The first 5 rows are patterns. Each new row is the sum of 2 different patterns, raised or lowered, with some noise. Before adding, each is slid sideways (what falls off one end comes back at the other) and multiplied by a number that may be negative. Names go in the order of the patterns.
In the rows, 128 means zero.
Known rows, each followed by the names of its patterns:
[132  99 138 107 163 119 148 126 105 116 116 123 109 128 180 162 135 116
 137 136 144 145 125 108 107 147 137 142 148 175 125 129 127 106]
K354
[148 123 131 125 125  90 118 131 118 112 151 135 143 122 161 123 107 110
 117 141 132 139 135 121 134 129 115 129 144 145 112  99  96 106]
K71
[163 137 122 120 116 158 144  88 113 134 147 127 147 112 150 109 145 124
 134 121 121 137  97 114 121 110 119 133 133 151  89 132 114 117]
K797
[ 88 110 147 104 134  76 130 103 112  80 102 139 147 156 132 123 126 132
 153 138 117 141 131 118 114 110 137 160 132 139 148 125 104 101]
K301
[115 149 104  99 124 144 118 161 112  90 132 155 114  87 133 111 115 121
 127 146 126 105 128 104 134 131 123 147 103 119 105 137 127 144]
K50

New rows, each followed by the names of its patterns:
[157 139 148 176 158 192 182 196 169 165 152 139 143 164 161 153 191 123
 166 159 148 157 128 142 174 170 190 168 164 135 176 146 184 156]
K354 K797
[115 124 156 117 112 141 148 145 147 139 146 133 108 121 124 153 139 131
 131 102 104 147 138 151  95 114 143 146 105 129 146 114 127 115]
K797 K50
[153 168 155 118 125 137 172 144 138 126 122 161 193 175 140 155 136 114
  86 125 138 167 155 152 142 142 153 105 124 113 161 188 182 164]
K354 K301
[116  87  98  63 120 115 110 157 119 145 115 139  75 117  77 142 132 135
 133  95 125 117  68  88  84 113 133 116  92  83 117 119 144  80]
K354 K797
[131 148 112 128 143 125 136 158 148 151 101 159 155 158 188 139 143 135
 136 171 184 119 130 156 170 127 156 121 167 105 162 156 162 146]
K71 K797
[ 99 114 133  92 108 122 131 111 138 116 117  86  74 115 103 108 164 114
  87 109 138  91  67 123  93 101 116 111 119  99 104 138 117 136]
K71 K50
[144 166 131 128 114 115 142 139  95 129  98 187 134 106 110 113 133 115
 141  94 148 156 174 129 121 128 129 150 113 109 103  90 134 140]
K354 K797
[150 136 166 139 165 172 156 163 128 165 163 193 177 159 154 175 145 141
 186 181 152 194 160 115 158 171 155 106 169 162 166 163 151 171]
K71 K50
[156 117 155 181 141 113 142 183 163 180 170 135 150 130 147 163 174 168
 137 149 160 114 156 139 165 113 149 151 167 138 151 162 139 128]
K71 K50
[167 153 118 140 144 138 143 121 139 133 124 149 164 144 118 167 124 153
 179 142 113 143 148 163 144 157 150 109 116 143 160 148 131 120]
K797 K50
[168 155 167 170 150 127 168 184 142 154 175 153 164 161 154 168 141 172
 156 154 172 134 149 178 147 162 120 153 191 182 146 159 142 124]
K797 K50
[ 81  82 111 152 107  95 122  80  89  84  64 109  98  76  88  66 105  99
  78  83  59  86 119 145  99 133  88  72 131 140  81  76 111  80]
K301 K50
[115 152  70 142  86 120 106 126  84 104 120 148 134  78 115 114  75  74
 117 106 120  85 108  90 118 122 124 100  74  84  86  48 105 114]
K354 K797
[ 66 176 109 116  84  81  73 106  77 102  87 158 131 116  97 104 141 132
 126 118  92  77 117  93 154 118 163 111  71  95  86 115  85  85]
K354 K797
[135 130 127 129 107 115 112 112 131 144 117 121  72 114 132 113 156 132
 119  91 109 152 132  82 132 135 153 121 166 110 128  99 130 133]
K71 K797
[149 141 179 183 158 149 160 129 156 138 180 167 143 154 105 156 159 175
 154 150 120 162 164 164 132 182 127 134 141 194 131 121 154 147]
K797 K50
[110 148 169 133 152 116 143  73  97  95 131 141 151 150 129 141 160 166
 145 141 120 134  99 135 130 128 170 167 172 141 178 107 130 100]
K354 K301
[170 180 168 127 137 162 171 146 179 211 171 167 149 140 155 132 173 140
 183 164 175 145 130 161 173 179 162 144 202 183 167 153 194 172]
K354 K71
[145 148 123 171 146 185 186 145 138 181 119 175 206 170 150 168 174 153
 170 157 170 182 167 196 200 147 206 151 202 164 164 199 209 207]
K301 K50
[192 141 111 128 153 164 177 170 126 173 140 138 134 135 142 108 156 136
 147 149 116 133 138 142 171 103 146 144 132 163 137 153 164 161]
K71 K797
[126 167 141 156 144  90 168 127 192 113 146 121 178 126 137 134 103 105
 137  93 135 136 112 108 125 159 128 152 151 123  97 101 114 128]
K301 K50
[148 113 140 151 107 105 116 128  81 113 155 156  96 110 145 141 144 125
 112  91  93 142 123 130 148 161 103 105 131 123 151 111 110 105]
K354 K71
[144 148 124 151 214 197 144 116 134 142 183 163 150 129 127 139 151 166
 162 183 166 158 161 124 179 118 144 118 176 151 174 156 134 134]
K354 K71
[125 133 101 132  93  98 114 109  92 131  81 132  74  94 112 111 126 123
 145 110 130 102 139 131 132 106 139 128 105 134 116 134 167 133]
K797 K301
[ 73  85 101 118 108  56  67 151 140 122 102  81  86 111  80 118 119 112
  89 116 121  70 121  97 111  85 112 113 112  88 122  89 101 102]
K71 K797
[102 127 104 137 122  93  87  90  48  78 102  85  77  60 116  91  93  49
  74  97 108 126  97  93 107 101 105  92 101 130 124 107  71  87]
K71 K301
[151 165 137 170 164 175 130 151 147 176 117 151 154 136 150 156 120 165
 184 118 116 167 184 132 186 167 170 146 158 150 156 138 166 153]
K71 K50
[ 79  68 111 118 120 142 107 105  92  92 117 116  73 104  74 163 111  83
  86  90 111  93 116  72 123 131 147 105  99 105 103 126  88  86]
K354 K797
[156 179 131 110  94 129 121 142 112 123 110 141 114 133 142 132 166 134
 109 138 126 110 130 133 180 157 153 122 124 118 175 134 158 121]
K797 K301
[154 132 131 147 111 127  93 164 125 147 144 182 135 124 156 121 141 119
 149 108 158 102 184 125 120 130  88 118 116 136 190 137 122 155]
K354 K797
[113 145 140  86 121 185 177 139 135 129 156 133 161 128 119 109 144 148
 122 140 170 116 128 135 116 153  78 147 103 155 152 159 125 107]
K354 K797
[121  73  84  76  63 127 133  82 117 118  95 118 108 129 115 100 124 135
 124  77  71  77  63  86  89  73  61  88 110 103  55 109  93 102]
K797 K301
[121 114 145 112  79 121 117 136 132 152 128 133  77 136 109 109 118 141
 157 134 129  99 132 110 178 126 167 103 174 136 103 134 104 114]
K797 K301
[132  98 138  98 149 139 102 133 168 126 134  95  89 162 107 126  87 154
  98 155 100 117  95 115 112 110 128 161 180 140 119 145 137 131]
K354 K797
[144  85  80  89 168 101 160 109  43 110 146 109  86  89  83 141 122 107
 114 113  73 130  69 138 100 112 127  97 112  82 153 126 137 120]
K797 K50
[154 125 124  93 131 127 126 147  97  97  86 140 124 143 122 170 100  97
 116 118 114 126 115  75 146 136 122  87 108  97 102 111 105 134]
K354 K50
[105  94 120 126 123 107  91 121 137 128 127 120 139 100 104 101 125  92
 128 139 150 163 131 129 154 121 181 128 140 133 149 173 108 114]
K797 K301
[145 117 159 133 173 115 127 115 135 163 130 175 154 147 133 145 139 130
 110 194 143 167 148 132 131 134 137 149 123 131 188 162 132 129]
K71 K797
[ 98  76 121  79  93 162 119 123  81 124  62 128  71 127 109 120 112 118
 128  99  94  93 108 134 108  96  88  73 146 120 136 102  69  88]
K354 K797
